There are 9 hidden switches. A switch that is on adds its own fixed numbers to the row, and there is some noise. The rows also spread widely along 12 directions, which tell nothing about the answers.
Known rows, each followed by its switches (1 for on, 0 for off):
[ -1   8  -9  -5  15 -23  28   8  -2 -13  -1 -23 -21 -19  -6  -6   8 -26
  12   5 -12  15  -8  12   1  -2   7 -14  -6  13 -17  11  16]  0 0 0 1 0 1 1 1 0
[ 15 -43  17   8  -2  -5  -9   6  -9  -3  23   6 -11  -2 -15  20   9 -27
  13  -5 -15  27  11 -33  -1   9   3  -3  19  37 -24  18   4]  0 1 0 1 0 1 1 1 1
[ 14 -33  12   5  -2  12 -16  -9  15   5   7  12 -22  12   5  30   3   2
   0 -13  -9   6   4 -17  -5  11  20  16   8  10 -19  19  14]  0 0 0 0 1 1 1 1 0
[ 20 -14  -4  -7  -7  14  23  23 -21 -12   5   8  16  10 -39 -15  -4 -19
   7  -7 -15  -9 -14   4  16  -2  -8  -2  -2  10  -5   2  11]  1 0 1 0 0 0 0 1 1
[-12  -5  -4  -4  -7 -19  26  30  -9   2  -3   4 -13   5  -6   0 -15 -31
  -7   5 -12  31  -9  25  -3  15  23 -29  37  15 -27  13 -14]  0 1 1 1 0 1 0 1 1
[  3 -10  17  41 -15  23   8  -3 -15  -4  -3  -7 -32  18 -16  30   6 -27
   4  20  -7  15 -10  27  31   9   6   0  24  -9 -16   7   7]  0 1 0 1 1 1 0 1 1
[  7   7  22  11  13 -22  11  27   4   6  -2 -13   1   3  -6  -6   6 -37
  17  23 -22  20   0 -17  -1  13  14 -18  31  12 -19  10   0]  1 1 1 0 0 1 1 1 0
[ -1  31 -26 -56  -5 -16  31  15  -3  -4   1 -11   0 -26  -1 -43  -9 -15
  -7   6  -7  13   6  23 -39 -26  16 -22  17  -8 -23   8   8]  1 1 0 1 1 1 0 0 0
[ -8  27 -18  -3 -32  16 -15  -8   5  -8 -10  11 -30 -21  11 -15   5  40
  13 -15 -14 -19  13  13 -20 -18  28  28  -7 -13  -6  -1   4]  1 1 0 1 0 1 0 0 1
[ -5  -2  11 -27  16   6 -16 -14  31  -5   1  17 -16   8  13   4  16  25
   7  -2   3 -20  -5 -21 -11 -17  18  36 -17  -7 -15  -5   6]  0 0 1 0 0 0 0 1 0
[  5 -45   1  40 -10   3  -5   4  -7  -1  23   1 -26   3   2  20 -12 -15
  -5  -3 -14  26   6  -4   5  22  14  -1  28  14 -13   8 -12]  1 0 0 1 1 0 1 0 1
[  1  14  15  -9  12  10  -7  -4  15   2  -2  -3  -6  10   7   3   3   3
   5  14   5 -14 -18  -1  -6  -6   8  17   3  -7 -14   6  21]  0 0 0 1 0 1 1 1 1
[  2  11 -12 -21 -13  -5 -13  17  -9  13 -16  21  20 -11  11 -18 -35  34
 -26 -19  19  17 -13  19 -14 -13  33  -3  13   2 -33   8  -4]  1 0 0 0 1 1 1 0 0
[ -6  22 -23 -12 -25   3   4   8  -1   2  17  -1   4  -7  -6 -41  -7   4
 -10  12  10   3   4  21 -32 -24  19  -1  22 -27  -7 -14  -7]  0 0 0 1 0 1 1 0 0
[-19 -11  -6  -6  24 -26   7  -1  19   0  22 -23 -25 -26  23  -9  -5  -8
 -14  11  21  40  -5   7 -33  -8  19 -11  24   0 -39   2 -12]  0 0 0 1 1 1 1 1 0
[ -8  10 -29   5 -19  17  -9  -9 -13  -1  14 -11 -19 -34  -3 -17   2  25
   0   3   9   2   3  26 -12 -25  -1  -1  -8 -15 -11  -8  11]  0 1 0 1 1 1 0 0 0
[-19 -23  21 -23  24 -15 -23   0  16  -5  20  25 -12   8  19  10   4   0
   9  24 -20 -10 -11 -42   1  -4  -3  19   0  17 -16 -10   1]  1 0 1 1 0 0 0 0 1
[ 29 -17  28  35  -4  13  -9   4  -8 -10 -15   8   3   8 -19  20   9   4
  16 -25  -7  10  -7 -17  20  12  16  24   3  21 -18  22   7]  1 0 0 1 0 1 1 1 1
[  5  -6   2  19 -22  17   5  10 -14   0   5  13   2  15 -27  -6  10  -8
   6   8  -6   4   4   3   3  -3  10   5  18 -11  -6   1  -7]  0 1 1 1 0 1 0 0 0
[ 10  43  21 -13  -9  -9 -22  15  -9  14 -47  17  11   4   8   3 -11  18
  12   6 -27 -16 -19   2  27  -1  12   3  -7  12  -3  14  30]  1 0 0 0 0 1 0 0 0
[ -8  -7  19   2  -6   7 -19   2  -3  -2   3  14  -2  23  -6   9  -3  -7
  -4  30  -4   6 -20  -2  18  -6   6   9  20  -7 -24  -9   4]  1 0 1 1 1 1 0 1 0
[ 13   0  -4  27 -23 -12  23  31 -34 -11 -18  16  21  29 -37  -7   1  -9
  18   9 -33  -9 -13  -7  49  16   7  11 -13  12   9  -4   1]  1 0 0 0 1 0 1 0 0
[ -4   6   2  16 -10 -24 -12  20 -21  -5  -5   3   0 -25 -11 -18   9   7
  24   0 -21  20   8 -16  10  -8  12  -3  -2  23 -14  -5 -11]  1 1 1 1 0 0 0 0 0
[-26  -2 -21  18  -2 -10  16   2  -4 -12  -1 -11 -56 -27  12  13   1  -1
   8   2 -12  15 -10  32  12  -2  14  -5  -7   6 -23  -3   0]  0 1 1 0 1 1 0 1 1
[ -4  -8  -7 -13  -4   3   8  12 -13   6  27  -4  -4  -5  -1 -16 -14 -18
 -16  17  12  22  -2  18 -18 -12   8 -17  27  -3 -25  -4  -7]  0 1 0 1 1 0 1 0 1

New rows. What belongs after each?
[ -3  21 -14   7 -20   9  19  10 -17  -3  11 -20  -1   9 -24 -32   3 -17
   2  31  11   8  -3  33  -3 -17  11  -6  19 -27 -12 -15  -3]  0 1 0 1 1 0 1 1 0
[ -4   3  -6  10 -19  -3  -5   0 -34 -13   3   2 -13 -14 -24  -6  19  10
  24   8 -18   1   2  -1  31 -23  -4  11 -26  11  -6 -13   8]  0 1 0 1 1 0 0 0 0
[  0  -9   1  31 -14  -9  14   9   2 -12  11  -6 -17  22 -16  -6  11 -24
  14  24 -22   4   3  -8  13  11  17  15  16 -12   1 -13 -11]  1 0 0 0 1 0 1 1 0
[-11 -25   3   9 -13  10 -17   4  12   7  17  21 -19  24   3  19  -5  -6
   2  16 -20 -12  -7 -12   2  14   5  11  21  -1   0  -6   2]  0 0 1 0 0 1 0 1 1
[ -9  -9   8   6  19   8  10  -6  14  -7   3   1 -30   2  13  20   8 -10
  -3  18  -5   4 -12   5   7  -1   8   4   5 -13 -21   1   6]  1 1 1 0 1 1 0 0 0
[ -1 -13 -10 -12 -18   8   0  -2  -5  -4   3  26 -21  14   3  12  -6  14
  -3 -10 -12 -11  -6   8  10  -5  23  23 -12   2 -11  -4   4]  0 0 0 0 1 0 1 0 1
[ -9 -10   2   5 -19   9 -13   2  -5  -5  20   5 -33  -7  -3   4   5 -18
  17  23 -30  -4   1  -2   4  -9   0  -2  14   4 -10 -14  10]  1 1 1 0 0 1 0 1 1
[-21   5 -28  22   9   2  21   6   7  -3  -1 -13 -31 -16   8  -1  -9  10
   0   5   1  -9 -24  32   3  10   2  -3  -6  -8  -1  -3   5]  0 0 1 0 0 1 0 1 1
[-22  -1   3 -13   2 -43 -18  13 -11  -2  -7  12  -9   3   9  11  -2   4
  17  21 -24   7 -18 -16  30   4  12   6 -18  34 -18  -6   8]  0 0 0 1 1 0 1 1 0
[-11  -2 -11  -6 -17  12  -7  -7   6  -6  18  19 -14   2   2 -10  11  19
   3   0   4  -6   7  -8 -23 -19  24  29   2 -12 -14 -10  -9]  0 1 0 1 0 1 1 0 1
[ 14  -7 -24   6 -26  24  29   3   0 -10  19 -19 -43   1 -10  -2  -7 -43
   2   4 -34  -8   6  35 -13   8   7 -16  25 -14   7   6  24]  1 0 0 0 0 1 1 1 1
[ -7   4  -9  24  12   9  19  -9   5  -1 -11 -19 -44 -12  16  26   0  -2
  -6   3   1  10 -10  38   7  13  12  -8   2 -11 -13  21  13]  0 1 0 1 1 1 0 0 0
[ -6  32  -4   1 -10  -1  -3  20  -4  11 -15  -2   5   9   0 -22 -19  15
  -2   6   7   4 -15  28  -4  -1  31   4  17  -8 -18   0  -4]  0 0 1 1 1 0 1 1 1
[-18   0   1   0  -4 -39 -12  21  -1   5 -18  15 -22   4  13  15  -6   2
  20  10 -43  -1  -7 -10  25  21  20  -2  -5  31  -2   3   2]  0 0 1 0 0 0 0 1 0
[  4 -27   6 -13  14   6 -11  -4  19  -3  19  11 -11  10   4  16  13   7
  16  -2  -7 -14   4 -38 -13   7   6  26  -7  19 -10  12  10]  0 1 0 1 0 0 1 1 1
[-16 -19  -4   4   9  -9  16   0   8 -21  -2  18 -14   7   1   8  11  12
  -1  -6  12  11 -14 -10   7  -4  25  32  -9   4 -37  -6 -18]  1 1 0 0 1 1 1 1 1
[ -1 -14 -20  42 -21   9  -3  15 -10   3  27 -17 -13  -2 -13 -13 -15 -18
   3  24 -14   7  -1  17  -2  15   4 -16  30  -9   6 -10  -3]  1 0 1 1 0 0 1 1 0
[  0  16   7 -21 -12 -24  -1  27 -16   4  -4   1   6 -12 -13 -25  -6 -17
  10   3 -17  20  -3   4  -6 -11  12 -19  25  20 -23   3   2]  0 0 1 1 0 1 0 1 1
[-10  16   3  29  16   2   7 -14  30   4   7 -40 -45 -17  22   1  15  -6
   9  26   6   6   6  12 -20   1   9  -1  21 -27  -8   3   4]  0 1 0 0 1 1 0 1 0
[-16 -24 -32   0 -25  21   2  -3  -5 -16  23  20 -30  16  -9  12   1   0
   1  18 -17 -12  -7  11   6  -1  12  16  -6 -10 -14 -14   6]  1 1 1 1 1 1 1 1 0
[ 12  13   0  -7 -16  14   2   7  -4   5  -9  16   9  28 -15   0  -1   0
   4   7 -14 -18  -9   3   5   2  13  13   2  -9   4   9  17]  0 0 0 1 0 1 1 0 0
[ 14 -13  14 -16 -20  20  -4  -3   5  -5  14  20  -9  22 -19  -2  15 -10
  10  -1 -15  -7   8 -15  -7 -16  13  25  15  -7 -16  -3   5]  0 0 1 0 1 1 0 1 1
[ 28  10 -10  12  -1   0  22  23 -24   4   4 -27  22 -27 -31 -30   2 -11
   6  -9   7  27   8   8 -14  -7   1 -24  13   9 -15  23   9]  0 1 0 1 1 1 1 0 0
[  5   5  38   4   1 -12 -20   4 -24   4  -6   4  -9  -1   0  18   0 -18
  11  18 -16  20 -17  -5  34 -11   1  -4   3  25 -29   5  21]  0 0 0 1 1 1 1 0 1
[ -1 -28 -16  12  22 -14  32  12   9  -4  12 -10 -14   2   1  14  -8 -24
  -4  13 -20   8 -11  -2   1  35  -7 -13  14   8   1  21   8]  1 0 0 1 1 1 0 0 0
[ 17   8  -8  22 -23   0   3  31 -23   1 -20  20  22  17 -25  -6  -8  11
  15  -3 -31 -11 -11  -6  28  16  14  11  -6  10   4   7   8]  1 0 1 0 1 1 1 0 0
[ -6  26  -9 -28 -22  -3 -16  13   3  16  -2   0 -21 -10  12 -11 -10   3
  15  12 -31 -12   8   8 -19  -8  16  -8  18   6  -8   4  19]  0 1 1 0 1 1 0 1 1
[ -1  -8  20   8  25 -19  22  13  25  -2  -9   5  -9  26   2  13  11 -21
   5   9  -8   8 -13 -15   2  22  27  10  15   2 -16  12  -7]  0 0 1 0 0 1 1 1 0
[ 21  14 -14  -4  -6  30   3  -5  -8  -3  23 -31 -10 -32 -19 -31   2  -5
   2   0  14  10   5  28 -26 -34   0 -10   5 -16 -19   1  26]  0 0 1 1 1 1 1 1 0
[  9  -2  27 -13   2  18 -40 -27   6  -4  -3  -1 -35 -16  17  29   4   8
   3   1  -9   6  -7   2   8 -22   4  11  -3   5 -32  11  36]  1 0 0 1 1 1 0 1 0
[ -6   9  12   6  13  10  -2  -1   2   2  -1 -17 -30  10   8  19  -1 -24
   9  42 -21  -7 -15  16  18   7  -4 -12  11  -6 -10   4  26]  1 1 1 1 1 0 0 1 0
[  4   3 -15  -2   8   6  15  20 -14  12   8  -6  19 -15  -7 -19 -19  -2
 -21   5  30  19 -16  21 -12  -8  -1 -27  14  -5 -21   6   0]  0 1 0 0 0 1 1 0 0
[  1 -23  14   2  -5   4  -3 -10  -9 -21  30  -1 -21 -10 -20  -7  29 -13
  12   1   4  25   5 -13  -2 -36  11  21  -1   3 -39 -18  -6]  0 0 1 1 1 1 1 1 1
[  3  19 -21  47 -20  -8  30  19 -20  -6  -7 -26  -8 -17 -27 -25   5 -10
  15   2 -14  10   1  28  12   9   3 -12   8  -8  14   5  -3]  0 0 0 1 0 1 0 0 0
[ -2  -8  -3  -2 -18   5   6  -5 -11  -5  15   2 -36  -4  -2  12   7 -25
   4  12 -20  10   4  14   7 -14  10 -10   2   0 -12  -4  12]  0 1 0 0 0 1 1 0 0
[-16   5 -28   8  -6   7  30  28  -8  -2 -11   3 -13  25  -7   8 -22 -14
   2  21 -25 -21 -27  37  19  34   6 -12   7  -1   8   9   9]  1 1 1 1 0 0 0 1 1
[-13 -43 -26  -1   4   8   8  -2  17  -2  21  18 -22   4  17  18 -15  14
 -22  -5   4   3  -2   0 -14  15  14   6   8  -6 -13   7 -14]  1 1 0 0 1 0 0 0 0
[  3   2   7   9  13  17  28   2   1 -18 -20  -2 -14   5  -8   5  -2  -2
 -12 -13  18  13 -27  35  13  -2  21  11   4 -12 -35  13  -1]  1 0 1 1 1 1 0 1 1
[  8 -34 -25   3  17  24  38  -6  12 -18  27 -15 -13   1 -16  -3   4 -11
 -12  -2  13  -8  -9  13  -8   4 -10   6  -5 -19  -4   2   6]  1 0 0 0 1 0 0 1 0
[  2  20 -16 -10   3 -13  14  32 -23   5  -8 -17   5 -13  -4 -17 -32 -18
   3  18 -21  -6 -29  28  19  10 -10 -33  -2  20   0   5  29]  1 0 0 0 0 0 1 1 1
[ 12 -25  17   8  33  26   0   4  16   9  23  -4   9  27  -8  15   3 -14
  -2  26  15  -6 -14 -17  -8  15  -7   1  15  -4 -11  13  13]  0 1 1 1 0 0 1 1 0
[ -8 -15  15   8  20  -8  24   5  12 -10   1  -2 -23   5  -3   9  15 -17
   1   2   7  28  -8   0  -5   1  21   7  20   1 -38  11 -16]  0 1 1 1 1 1 0 1 1
[  6  13 -26  24   2  29  12  -1  -6  -8  13 -34 -11 -33 -18 -24   7   8
   9  11  10  -5  -4  25 -14 -15 -12  -5  -2 -22  -6  -1  18]  1 1 1 1 1 1 0 1 0
[ -1  -2   8   1  15  13 -12 -17   3   2  -3 -14 -42 -26  24  31  -7   0
  -4   8  -5  10 -10  20   7  -3  -2 -11  -2   4 -24  20  32]  1 1 0 1 1 1 0 0 0
[ -6  -6   4  36   4 -28  24  11   6  -3   6 -16 -36  -6   4   7  15 -25
  18   8 -25  28  14 -12  -7  23  24  -2  24  13 -12  14 -15]  0 1 0 1 1 1 1 0 1
[  8  14  -7  17  10  -9  -7  30 -12  19   4 -26  18 -13 -13 -20  -5   1
  23  25 -13  -1  -2 -11  -2  15 -14 -20  12  15   6  14  17]  0 1 1 1 1 0 0 1 0
[ 24 -35  17   3   4  -4  -6   2   3 -12 -11  18   2   5 -13  17   8  13
   7 -36  -8  13   4 -29  14   6  20  25  -8  24 -23  21  -2]  1 0 0 0 1 0 0 1 0
[ -4 -32 -12  26  -2 -14  -1   2  -2  -7  13  11 -23   6  -3  26  11   0
  21   7 -37  -7   0 -30  22  24  -1  17 -18  25   6   7  13]  0 0 0 1 1 1 1 0 0
[  1 -24 -16 -24  10 -11  14  13  -8 -10   3  15  -8   7 -10  13  -3  -3
   5  -9 -18  -1 -15  -4  15   8  11   4 -26  28 -21  11  15]  0 0 1 1 1 0 1 1 0
[ -6 -23   7  28   4  14 -33 -15  26  10  22   5 -16  -5  17  15  15  26
   7   8   6  -3  13 -33 -24   7   5  22  15  -6  -2   6  -5]  0 1 0 1 0 1 0 0 0
[  5   1 -11  42 -32  17 -11  -8 -13 -17  -9   2 -26   2 -16  11  12  17
  19  -3 -21  -9  -4  10  27   1  17  30 -16  -6  -3  -5  12]  1 0 0 1 1 1 1 1 0
[  6  21   8 -40  -5   4 -19   3   4  16   2   5   4  -6  12 -14  -9  10
  -7   4   6   4   5   5 -28 -22  23  -3  14  -1 -22   9  11]  0 1 0 1 0 0 1 0 0
[-28 -10  -2   0  29   1   8  -7   3  -8  26 -16 -15 -14   5  -2   3  -3
 -10  33  35  17 -27  12  -2 -20 -15   0   4 -11 -34 -14   0]  0 1 0 1 1 1 0 1 1
[ 14 -14  22  29   7  19 -12   4  12  16   6 -12  -7  10  -1   9  -7 -13
  -7   7   8  12  -2   6  -6  13  10 -11  37  -9  -8  13  -1]  0 0 1 0 0 0 0 1 0
[  9 -17  33  14  37 -11  24  10   1  -3  19 -16  -1  14 -17   2  18 -51
   8  31  -6  22  -9 -20  11   7  -6 -11  15   6 -15   4  -1]  0 0 1 1 0 0 1 0 0
[ -3  14   0 -52 -25  -7 -13  10  -2  -2   1  30   6  12 -14 -23   8   2
  13   8 -23 -15  -1 -13  -6 -29  16  14  -2   2 -15 -15   7]  0 0 1 0 0 1 0 1 0
[  5  -6 -16   6 -17   4  -6  17  -1   7  22 -10  -7  -4  -5 -17  -9  -9
   3  12 -11  14  15   3 -25   5  20 -12  32  -1 -14   3  -4]  1 1 1 1 1 0 1 1 0
[  1 -14 -20 -25 -14  21 -12  -1 -17   3  27  10   3 -18  -7 -12 -19  13
 -16  -1  12   0 -10  15 -12 -24 -14  -4   2   0 -17  -2  17]  0 0 0 1 1 1 0 0 1
[ -9 -18 -19   8 -16  16  -2  10 -22 -12  19  22   7   0 -27 -16   5  23
   5  -3  17  -3 -11   0  11 -22   7  21 -19   2 -19 -25 -13]  0 1 1 0 0 0 1 1 1
[  4 -19   7  -5 -12  18 -24   5 -22  -2   9  21  -5  18 -14  26  -3  -9
   9  23 -22  -2 -17  -6  29  -4  -3   2  -4  17 -24   0  29]  1 1 1 1 1 1 1 1 0
[ 12   4  14  23 -12  -3 -19   4  -5  13   9 -23  -9 -15  -5  -9  -1 -14
   9  16  -8  24   9   0  -3  -5   1 -15  35  -1 -10   4   8]  0 0 0 0 1 1 0 1 0
[ -2   9  -1  24 -13 -14 -15  16 -18   2   0   0  -1 -29  -2 -23  -9  11
   1  -2   3  29  -2   6   3 -16  20  -8  10   4 -25 -13 -14]  1 0 1 0 0 1 1 0 0
[ 16  13  10  -4  -3  -7 -18  12  -2  17  -4  -1   3 -18  10  -7 -12  10
   3 -10  -5  13   2  -7 -13  -5  15  -4  15  17 -17  18  13]  0 0 0 0 1 1 1 0 1
[ 10  23  -1  19   2  -1  -6  21  -8   6   3 -21  26  -8 -12 -37  -6  12
  15  15   6  -9  -9  -8  -3  -4  -4   7   5  -4   2  -7   8]  1 0 0 0 1 0 1 1 1
[  1   2  -8  16  22  15  24   9  23   7  -7  -3 -13  14  14   7  -7  15
  -7  -6  12  -8  -6  14 -19  26  30  14   9 -13 -10  26  -5]  0 1 1 1 1 0 1 0 1
[ 17 -16 -18 -11  12   9  10   3  14  -7  12  -6 -13 -10  -3  -5   1   6
   5 -16  -8 -10   3  -7 -17   2  12  10 -12   5 -11  13  15]  1 0 1 0 1 0 1 1 0
[ -5 -11   9   4  -8  -7 -21   2 -18   1  35 -17 -19 -20  -6  -3   8 -36
  14  37 -14  25   4  -9   0 -17 -14 -24  19  15 -21 -11  16]  0 1 0 1 0 1 1 1 0
[  3 -25  13  10   9 -11 -16   2  -4  -8  -7   6 -38 -23  11  34  -1   2
  14 -18 -29  17  -9 -11  24   9  10   2  -9  39 -28  17  17]  1 0 1 0 1 1 0 1 1
[ 11  33  27  -5   8 -21  -3  21 -10   0 -44  19  20   8  -8  -2   9  16
  19  -8 -13   3 -18 -12  26  -3  27  15 -17  20 -20  16   9]  0 0 1 1 0 1 1 0 0
[ 10  35  20   4 -19   8 -25  -4  -3  10 -11   1  -9  -2   2  -8   8  10
  16  13 -17 -13   0  -1   7 -20  14  13  -2 -10  -2  -5  23]  0 0 0 0 0 1 1 0 0
[ -2  17 -21  34   4 -12  34  16   8  -1 -16 -16 -13 -16  -4 -19   8  13
  11 -10  -8   4   1  15  -5  13  21   5   0 -13   4  10  -9]  0 0 1 0 1 1 0 0 0
[ -9  -2  21  30  17   0   6  -7   5  -1  -9  -9 -37   3  13  27   1  -9
   1  11  -3   4 -18  17  24  14   6   1   3  -2  -7   8   4]  0 0 0 1 0 0 0 0 1
[-21  11 -31 -22 -26 -38  26  25  -3 -18 -24  29   7  15 -12 -24   1  18
  12  -6 -27  -8  -9  -4  11   4  31  25 -11   4  -6 -10 -16]  1 0 0 0 1 1 0 1 0
[-20   4  12  23 -14  12 -37   1  -7   3   4  11  -5  12   9   1  -8  23
   0  31  16  -3 -20   4  14  -9  11  21  10 -10 -19 -24  -7]  1 1 0 1 0 0 1 1 1
